The rows are grouped in 4 different ways at once. Each group adds its own fixed numbers to the row, and there is some noise. The rows also spread widely along 15 directions, which tell nothing about the answers.
Known rows, each followed by its group in each grouping:
[ 10  -1   6  -2   0  -7 -17  -2   5  -5  -6  -2  -2  13  12   9  -4   2
  18   9  13  -1   1  -6   9   9  -5   6  12 -14  -2  11   1  -2  16  -2
   5  -4   4]	(1) q_440 (1) Kizan
[-19   6  -1 -21  -8   4  19 -16  23  21   8  18  13  -2   8   4   1 -10
  -1 -23  -9   8  37  12  -9   5  -6  -3  30  12 -15   0  36  12   1  11
 -16 -24   9]	(0) q_980 (1) Sadez
[  7 -20  -3   8  18 -12  -8  -1   1 -18 -14  -1  13  15  16   8  10  -1
 -11   0   7  36   7  -9  -4   5 -10 -18   4  -7   6   8 -13  -1  15  -3
  12  -8   3]	(0) q_484 (2) nus
[  1   8 -16 -12 -18  -4  10  -8 -27  27  17 -27  13  11   5   1   3 -18
  -2 -12  25  11  -4  15  -5  -7   6  19 -36   9 -19  -3  23  -8  26  13
  -4   5  -3]	(1) q_354 (0) Kizan
[ 10  26  32 -16   9   8 -11   9  26 -18 -16 -23  -8  -9  14   3 -33  -9
   2  -1   0   5   7 -16   2   2  -3  11  17  -2  -4  14   4 -14   8  -8
  -2   2  -1]	(2) q_980 (0) Sadez
[  8   8  -6  -9  -4  -9   0 -14   6  20   5 -11   2   6   8  12  -4   1
 -19  -4 -14  12  -4   5  -2 -15  13 -12 -27   6   2 -10   9   2  -7  -2
   9 -16   0]	(2) q_354 (2) mufi
[  2   0  -1   6 -17   1  10  -5  31  17  -2   4   5   6  -6   2  -5  -5
 -15 -18   2   8  14   1 -13  -3   1 -11   6  24  -5 -18   8  23   8  17
  -1 -35  -9]	(2) q_484 (1) mufi
[  0  -4  12  13   7  -7 -15 -19  20  -1  18 -12  -8 -10  18   2 -15  -3
   6   2  -3   0   6 -14   4   5  -4  -1  12 -12  -6   4   3   1  11   1
  -4  -1 -11]	(2) q_440 (1) nus
[  8   6   4   0 -29   1  16   1   4  23  12   9   4  17  -2   6  15  19
   9  -3  -6  -6  11  17  10   2   1 -13 -10   8   4  -9  28   5   5   1
  -4 -13   2]	(0) q_980 (2) Sadez
[ 38 -19  32 -16 -11 -10  -6 -12 -13  14 -16  -8   3 -10 -16   9 -25   4
   3 -15  23   7  -3 -22 -16   6  17  19 -10   2 -27 -13   1  20  17   9
  42 -35   2]	(2) q_980 (1) mufi
[ 12  10  14   2 -16 -10  30  -2  21  22  -5 -17   0   6  12   7  -2  26
  -3 -10  16 -17  14   1   1  10  11   3 -17  12   2  18  10   1  22   3
   6   6  -2]	(0) q_484 (2) mufi
[  5   5   1  17 -15   4  19  14  -1   5   2  -9   5  16   5  -4   9   9
  13  -9   0 -13  -1   7   2  -2  -5  -4 -16   7  12  -8   5 -16   5   1
 -10   5  -4]	(1) q_354 (0) nus
[ 15  -5  16 -38   0  18  21   9   7   8 -18 -16   6 -13 -12  -8  -7 -10
 -23 -11  27   6  27   1 -11  -2   8  20   5  11 -11  16   3  26  -4  -3
   0 -22  13]	(1) q_440 (0) Sadez
[  8   6  -3 -11  -8   7 -16 -10 -12  15   7  -9  13  15   2  10 -13 -18
  17  -7   9   3   7   5  -9   4   0  17  17   6  -9 -11  16  10  10   4
 -10 -16   2]	(1) q_980 (1) Kizan
[ -1   0 -19   5 -11  22 -15  -1 -29  11  26 -30   0  -8 -14 -12  12 -15
  14   7  10 -13  -3  17   2  -7  17  15 -36  -3  -3 -13   8   9   0  17
 -32  15  -2]	(2) q_980 (2) Kizan
[  1   2   8   2   3 -10 -27 -20  19   1   8   3 -10 -13   3  16 -13   5
  -4   2 -19  26   8 -15   1  -5  14  -9  10 -11  -3 -15  13  13 -14   1
  12 -20  -1]	(1) q_980 (0) nus
[-10   4   0  -7   1  12   6  18   8 -12   6 -23  -6  12  14 -14  17  -3
   0  18   9 -21  -9  16  23 -14  -7  -3 -30  -5  14  17  -7  -8   7  -5
 -17  22   0]	(0) q_354 (0) mufi
[ 10 -22   4  12   9 -22 -12 -10  13  -3 -13   5  -7 -14  -4  10  11  44
  17   8  -7 -27  -4 -16  18  -6  26  -1 -19 -30  14   4 -12  -2  -6   9
  28   6  11]	(1) q_484 (1) Sadez
[-23  -4 -17  38 -22   7   2  -2  20   2  11  18  -9  -8 -13  -4  25   5
  11 -11  -5  14  25   2  -3  11   7 -19  -3   1  -1 -12  10  15  -5  26
 -21  -6  -4]	(1) q_980 (2) Kizan
[ 15  11   7  -2 -15  30   4   7 -26  14  -1 -19  -9  -1   2  -3   5   3
  20  -4  17 -18  17   4  -5  11   5   3 -20   4  -1   4   3   4 -14  -1
 -25   0  -4]	(1) q_484 (2) mufi
[  6 -33  -8  -9  -3  -9   5  -8  -2  10   1  23  12  -2 -14   4  34  11
 -20   2  -4  24  15  11   1  -8   6 -18 -12  -5  -3 -13   9  30  -8   5
  14 -32  14]	(0) q_484 (2) nus
[  8   2   3  -3  -4  -6   4  -8  13  15   8   2   6   7   7  11   3  18
  10   2 -16 -10  16   6   4   1  12   1   8  -6  15   0  15   3  -8  -8
  -6  -2  12]	(1) q_980 (2) Sadez
[ 15  -9  -8  12   6   7 -13 -17 -16  16  24 -32  20  22   7   6 -20 -11
   5  -6  -9  -5  -7  -2 -10  -9   2   3   1  11  17 -26  -7  11  -4  -4
 -13  -7 -12]	(1) q_980 (0) nus
[ 10 -10  -9 -22  -2  -2  -7 -16 -23  27  -7   3   7  -3  -7   9  10   6
   1  -9  16   1   8   1  -6  -1  16   2 -15  -5 -14  -6  10  21  -5  12
  15 -24  10]	(1) q_484 (1) Sadez
[ -2 -16   7   0   4  -6   1  -6   3  -6  -6  -6   5  -5  -3  -7  -3  -5
   0  -4   4 -10  -5  -7   5 -12   4  10 -16 -14  -3  -4  -6  -3  10   9
  12  -9   1]	(1) q_354 (2) Sadez
[ 16  -7  20   8 -11   2   0  -4  32   1   8   2   7  -6 -10  -1 -13  -4
  -6  -7 -22  13  15  -3  -5  -6  -1   1  23   3   2 -23  12   6   4  -1
  -4 -29  -6]	(2) q_484 (2) Sadez
[ 30  -4  29   7  -5  19  -5   5  25   0   4 -12 -11 -12  -1   0  -9  15
  -4   6 -18  -6  17 -10   3  -2   1 -11  13   5  22  -9 -11  21 -32 -17
 -12 -18 -10]	(2) q_484 (0) Sadez
[  0  -4  -3  -3 -16  14  -9  -5  -8   8  29   2   1  -7 -12  -6  13  -8
  10   9 -18   3   7  16   7 -16  11   6 -15 -10   0 -19  22   4 -15   3
 -20  -7   4]	(1) q_980 (2) Kizan
[  5 -25  -5  29  -2  -4   2   3  12  -4  12 -20   9  -4 -17 -14  10  -1
 -13  -1   4   2  -6   0  -1 -14   9   2 -23   2   8 -20 -11  11  19  15
  -4   2 -10]	(2) q_484 (0) nus
[-12  12 -29  -2   4  -1 -14  -7   5   3  -6  -9   6   9   2   9   7  -9
 -10  -9   3  25   7   7  -3  -8   9 -12 -12   6  -5  -6  14   1  11  20
  -5  -6  -1]	(0) q_484 (2) Sadez
[ 11 -18  28   6 -12   1  11  -1   4  -3  13   5 -10 -17  13  -7   9   2
   2   5   8  12  14 -13  11   3 -13  -7 -12 -14  -7  12  -1  -4  -1  -3
   7  -9  -6]	(1) q_484 (1) Kizan
[ 16  -9  16  10   4 -13  14  -4  -1   2   2 -17   6   1  20   5  -3  13
   7  -7   7   4  10 -11  -5  11   1   7   1  -6   6  14  -5 -11   9 -11
   6  12   2]	(1) q_354 (0) nus
[  4  -4  -8   6  -6 -15  -7 -10   8   6   1  20  25  33  10  17   4  -2
  14 -14 -18  15   7  10  -2   1 -17 -13  28   2   1 -22  21 -10  21   3
   0 -23   1]	(0) q_484 (2) Sadez
[ -4 -14 -23 -17   1  18   2  12 -46   4 -10  -2   3   5  -3  -8  43  -2
   8  -3  31   1   7  16   3   4  -1 -11 -38  -5  -8   9  -1  10  -2  15
  -5   3  11]	(0) q_484 (0) Sadez
[ 13 -27  27   3  -9  17  19  17   8 -16  -8   2   4 -19 -26 -20   0  -3
   7 -13   3  -6  12  -5  -7  -8   6  17  -3  -3   1 -11  -8   4  -2   3
  -2 -15   8]	(1) q_980 (0) mufi

New rows, each followed by its group in each grouping:
[ 32  -3  15  -6  -7  12 -11  12  -3   4  -9 -35 -22  -8 -12   3   4  18
 -22  18  23  13   1 -10   4  -2  24   0 -32   5   9   4 -17  37 -22 -10
  10 -10  -4]	(1) q_354 (0) nus
[ 24 -31  16   8 -12 -15  12  -1  24   3  11   4   3   7  -6   0  11  20
 -16  13 -11  -2  -7  -1  16 -22   6 -10 -26  -7  18 -11 -11   8   2  -5
  24 -22  -2]	(1) q_484 (1) mufi
[  4  -4  16 -16  -2   2  -7 -13   4  10 -14   0 -10 -12  -1   7 -11   7
   0  -3  14  -7   8 -15  -2   4  15   3  -6  -4 -12   4  -1  26  -7  10
  19 -24   5]	(1) q_980 (1) mufi
[ -5 -12  -1   2 -10 -20   7 -13  24   7  15  23  10  29  18  15  14  -4
 -13   0  -6  37  17   9   1   8 -18 -27  18   4  -2  -3  19  15  19  -5
   8 -26   0]	(0) q_980 (2) mufi
[  4   1   9 -21  -4   4 -20  -9   4  12  -1   1  -5  -7  -4   8  -2  12
  13   6  -2 -24   4   4  13  -6   7   5   2 -11  -8  -9  17  18  -4   6
   2 -13   3]	(0) q_484 (0) Sadez
[ 11 -29   8   7   4  -6 -16  -5   9 -11   8   7   3  11   3   3  11   0
 -11  13 -10  19   0  -4   5  -7 -10 -16  12 -11  13 -14 -11  23 -10 -13
   7 -25   0]	(1) q_354 (0) nus
[ -9  27  -4   8  -4  -8  -9   0  31 -10  -8  -3  -7   9  11  15 -10   2
  -2  -5 -15  22  -1  -3   5  -9   8 -19 -13   4   2  -4  14 -18   9  12
   5  -4  -4]	(0) q_980 (2) mufi
[  3  -4   2  10   1 -17  -1 -13  13  12   9 -10  -5   2  17   7   0  12
  -5   0  10   3   6 -10   2  12   1 -11  -2  -4  -4   9   2  11  14   0
   7   1  -5]	(2) q_440 (0) nus
[  8   6  17 -12 -19  17  14   7  -5   9  -5 -12  -6 -20 -12  -8  -1   1
   5  -7  22 -10  18  -3  -3   4  13  20 -20   2 -15  10   9  10  -2  10
  -5  -5   7]	(1) q_980 (2) Kizan
[ 11 -27  -2   1 -13  13   0  -2 -37  14   9   5   2  18   4  -2  21  -6
   4   4  33  10   7  -2  -1  16 -17 -18 -15   4  -7   2 -14  35  -5   2
   4 -25  -5]	(1) q_980 (1) Kizan
[ 15  17  24 -12  -7 -10   8  16  28  -5 -19   5  -4  24  24  14   6  19
   2  14  12  -1   7   4  16   8 -12  -4   7  -6   6  25   7 -14  22 -15
  13  -5   9]	(1) q_484 (1) mufi
[ -2   8   5  -7 -11  -7  12  -9  -3  20  25 -24  -6   1  22  -1   4  -1
  -9   4  20   7   3   2  10   5  -1  -5 -31  -2 -11  19  14   0  20   1
   1  13  -8]	(2) q_980 (0) Sadez
[ -1  23   2   6  -7   3  -3  -5  -2  13   9   8   9  23  26  17  -6  14
  55 -10 -26 -35   7  10   3  10  -3  -1  20  -6  13  -8  25 -33  -4  -6
 -25   9  10]	(1) q_980 (1) mufi
[  8   0  13   3 -11  10  -7  -9   8   4  31 -18   1  -3   5  -5 -13 -12
   6   0 -19   0  -2   4   6 -21  -1   2 -10   2   3 -19  15 -10   3   1
 -15  -3 -18]	(0) q_484 (0) mufi
[ 15 -26   6  -4   1   5   4  -2 -10   2  16 -17  10   5  -4  -5   5 -13
 -12   1  11  21   9   1  -4  -2  -2   1  -5   0   6  -2  -7  19   1  -7
  -1 -12  -2]	(1) q_980 (0) Sadez
[  5  -4  22  -1  -1   1   7   8  24  -6  -8   1   0  11  11  -2  -7   2
   0   3   2 -15  -2  -6  10  -1 -12  -9   2   0   4   7 -10   3   8  -3
   8 -15   0]	(2) q_980 (1) mufi
[  2  -5 -14  -9   4 -16 -15  -7 -17   2   9  14  12  16  10  15  24   7
  15   6 -21  14  -7  18   9 -10   1  -7  -7 -20   3 -16  22 -18  -3  -8
   3  -2  18]	(1) q_354 (0) nus
[-10  14  -8  -2 -11  21   0   6   1   5   7 -17  -8  -7  -5 -11   3 -15
   0  -6  13   5  11   8   1  -8   3  -3 -21  11 -11  -3  14   2   3  18
 -23  -3 -10]	(0) q_440 (1) nus
[  4 -15  -4   5 -10   3  17  -2  12  17   9  -4  15   9  -9  -5  15   2
 -10  -9   4   2  20  12  -7  -2   0  -3   2  17   5  -9   7  22   6   9
 -13 -17   0]	(0) q_484 (1) nus
[ -7 -11   4  -3   2   9   1   4   6 -12  -5  10   9   3   4  -7   7 -14
   7 -10   0   7  11   1   3  -5 -18  -7  10  -3  -7  -4   4  -4  11   8
  -5 -11  -2]	(0) q_484 (0) Sadez
[ 14 -13   5   3  -5   0 -16   3   4  -1 -10  11  -5  -4 -19   1   9  20
  14   7 -12 -23  -9   1  10 -13  16   0 -15 -13   3 -22  -1  10  -7   7
  10 -17   9]	(2) q_484 (2) mufi
[ 14   7  -1 -20   5 -15 -12  -8   9   5  -1 -21   8  16  10  13 -13  -7
 -13   8   2   9 -14   5   7 -24  10   8 -19  -4   2  -3   6 -10  17   0
  18  -9   2]	(1) q_484 (1) mufi
[  7  11  25  11 -10  -5  16  -4  18  -6  11 -11 -11 -16  25   1  -9  -6
 -10 -10  -8  37  14 -14   0  -5  -1 -14 -23  -5  -5  13  13 -37   7  -3
   4   3 -15]	(1) q_484 (2) mufi
[  4  -3  -8 -12  -8  -4  -1  -3  -4  12  10   2  10  15   5   8  19   3
   7  -1   1   9   9  20   1   0   1  -2  -3   0  -1  -6  23   3  10   0
  -8  -5   9]	(0) q_484 (0) mufi
[  9  44   6  -3 -11  18   6  15  25  10 -17 -37 -16  -5   3   6  -9  20
   5  -6   5 -16  18   5   0   3  22   5 -12  20  13  16  11  -6 -11   4
 -21  14  -1]	(0) q_354 (1) Sadez
[  7  19   2  -4 -13   2   2  -1   0   8   8 -19   1  12  13   5  -6 -16
 -10  -8   9  31   9   5   0  -4  -5  -8 -17  12  -9   0  21 -13  21   6
  -4  -7 -16]	(0) q_484 (2) Sadez
[  1 -13   9 -10 -22   0  18 -17   3  30  26  -8   9   8   5  -6   2 -15
 -17  -6  24   5  19  10   1   5 -12   4  -1  12 -20  -1  20  30  28   8
  -4 -22 -15]	(0) q_484 (2) Sadez
[  3  -1  31  23 -19  19  16  11  18 -15   1   1  -7  -4  11 -12  -9 -13
  10  -9   3   5  16 -17  -1  10 -27  -8   9   3  -3   4  -6  -9   1  -3
 -15 -13 -18]	(1) q_354 (2) Kizan
[  3  14   0  -7  -4   9   6   2  -7   5   7 -23   9  13  12  -2 -11 -20
   8  -9   6   2   2   7  -5  -8   0   9 -14   7  -1   1  10 -21  14   3
 -13   3  -3]	(1) q_980 (1) mufi
[-14 -31  -8  15   7 -20   1  -3   1 -20   3   0   3 -19 -13 -11  27  -3
  -4   2   8  20   1  -1   4 -10  15  10 -28 -30  -8   2   0 -10  25  17
  11  12  10]	(1) q_354 (2) nus
[  4   2  -1   9  -5   5  18   5  -6   7  -1  -1  12  16  14   1  14   7
  11  -7   0 -10  11   6   0   5  -8  -7  -7   0   8   4   7 -14   5  -2
 -12   3   5]	(1) q_484 (2) nus
[  7   9  25  -1 -14   9  14  14  24  -6   7   9   0  -1   7  -2   6  11
  22   1 -23 -16  14  11  11  -7  -7   4  10  -9  11  -4  22 -28  -5 -14
 -20   2   8]	(1) q_484 (0) mufi
[ -1  -2  -5  15  10 -25 -22  -9  28  -7   2 -12  15  35  23  14 -15  -5
   5   6   1  -3 -18  -4   8   4 -19   3  25  -3   8  -3  -8  -1  37  -2
   6   2  -6]	(2) q_354 (0) Kizan
[  6  -5  -6  14 -10 -22   3  -5   6   7  -5  10  -2  10   7  14  17  15
   3  -8  11  22   4  -4  -1   5   8 -16 -18  -5  -5   0   8  -7  19  13
  20 -10   0]	(1) q_484 (1) mufi
[  3   4  -9  11   4  -1   5 -17  17  18   8 -13   7   3  12  13 -11  11
  -7 -14 -19   4  14  -9  -7  -3  14 -17   1  11  21  -6  -2  11 -24   1
  -3  -6  -5]	(1) q_980 (0) Sadez
[  8  -5   2   8 -29   7  -6   6  -1   5  14  -2  -5   9 -21  -3   9 -14
  -6   1  16  25   3   5   3  -3  -1  -5 -13   8 -10 -24  12  23  15  14
   1 -24 -14]	(1) q_980 (0) Sadez
[ 17   8  -2 -12  -2  14 -17  14 -31   4  -3 -21  -1  25  11   2   5  -4
  13  11  22 -15 -16   7   9   1  -7  -4 -28   1  -1   0  -6   0   9  -3
  -4   1  -3]	(2) q_484 (0) mufi
[ 10  10  -3  24 -10  -8   0   9  30  -8  -7   1   0  13   2  13   8  16
  10  -8 -19  14   7   4  -4  -1  11 -12   3   4  23 -10   5 -20  -3   0
  -7  -2   4]	(1) q_354 (1) mufi
[ 14  15   0   2  -7  -8  21  11  23  11  -3  -9   3  38  30  14   7  19
 -16   9  -6  -5  -8   8  17 -13  -8 -28 -29  11  29  13  -5 -14   1 -15
   9  -5  -5]	(1) q_484 (1) mufi
[ 23 -13  -1   6  -4 -17   9  -4  -6   0  16 -18  11  20  10   5   3  -6
 -16   2   3  33  -4   3   4  -9  -1  -6 -23  -4   9   3   2 -16  23 -10
  10  -3  -8]	(1) q_440 (2) Sadez
[ 14 -19  -9   0   0  -5  14  -2  -9   9   1  -1  19  11  -4   6  11  10
   0 -11 -11   3   1   5  -7 -13  15  -5 -21   3  17 -12  -1   2 -11  -2
   6  -9  14]	(1) q_980 (0) mufi
[ 22 -18  -5  19   4 -15  14   0  -2   4  -7  -8  32  19  10   6  -2   7
   6 -21   0   5  -1  -5 -14   2  -7   1  -1   9  12  -7  -8 -16  19   0
   8   0   4]	(2) q_484 (0) Kizan
[ -8 -15 -16   9  27   0   0  -9  17 -14  -7   1  21   8  21   3  -1 -11
  -5 -14 -20  15  11  -8 -12 -10  -6 -18  11  -3  20   0 -16 -12 -10   2
  -7  -8   3]	(1) q_484 (1) mufi
[  1   4 -17 -18   4  -6   0  -8  -3  23 -17  -7  19   9  -8  10  -5   2
 -12 -14   5  -9  -1   5 -11  -8  19   5 -12  11  -7 -13   7  21   4  13
  11 -20  15]	(2) q_980 (2) nus
[  0  -4   1  14  -7  11   6 -14 -13   8  26 -10  -4  -4  19  -5  -1 -14
  -3  -7  -7  13   7  -6   4  -8  -9 -22 -26  -1   1  -4   3 -11  -9   4
 -11  -6 -23]	(1) q_484 (2) Sadez
[ 15   2   3   7 -13  -2  -5  -4  -7  12  14 -20   3  16   5   4 -12  -2
   5   4   3   1 -12   0   6 -11   2   2 -26   3   4 -10   2  -5   9   4
   5  -6 -10]	(1) q_980 (1) Kizan
[ -7  16 -32   2   2 -12 -15  -7  14   5  -5 -23  13  19   3  17   1  -9
 -11 -10  12  31   4  10 -13   0  12   3   2  17  -2  -4  12   7  23  16
  -6   3   2]	(0) q_354 (0) Kizan
[  5 -10  11 -30 -14  -2  37  11  11  14  17   8   7   2   0  -8  31  11
 -14  13  -8  -9  11  31  17 -20   6   2 -29  -7  11  13  21  -5  -6 -15
  -2  -3  26]	(1) q_980 (1) mufi
[-10 -13 -14   0   8  -4  -9 -11  -1   3  23  -9   8   5   7  -5  19 -10
 -11  13  -9   7  -2  16   5 -11   0  -6 -11 -10   3  -7   5   8   2  -2
 -14   0   2]	(2) q_354 (2) nus
[ -1 -18  12  -7   5 -12   4  -7  -6  -9  10   4  14  -9  11  -6   7 -16
   6  -4   1  13   7   0   5  -3 -11   8  -3 -23 -20   5  14 -25  31   4
   6   0   6]	(2) q_484 (2) Sadez
[ -2 -16  -1   4   9 -12 -20 -21   3  -4   0  26  17  15  17  15  -7   0
  25 -11 -28   1  -5  -8   2  -6 -17 -17  22 -11   1 -23   3  -9  -8   3
  11 -26   3]	(0) q_354 (1) Kizan
[  3 -26 -11   7  20 -10 -11   4   3 -24 -19   9   2  -8  -1   5  30  16
  -5  -2   0  34  13  -6   1  -1   9 -20 -10 -18  10   8 -12   0  -7   6
  13   1  14]	(0) q_484 (0) Sadez
[ 12 -15  -1  -7   3  -5   5  -1  -5   5  -6  -9  16  12   3   4   1   1
  -5  -6  13  11   5   0  -4   0   0   1  -7   7   2   4  -4  13   7   3
  12  -7   8]	(0) q_980 (0) Kizan
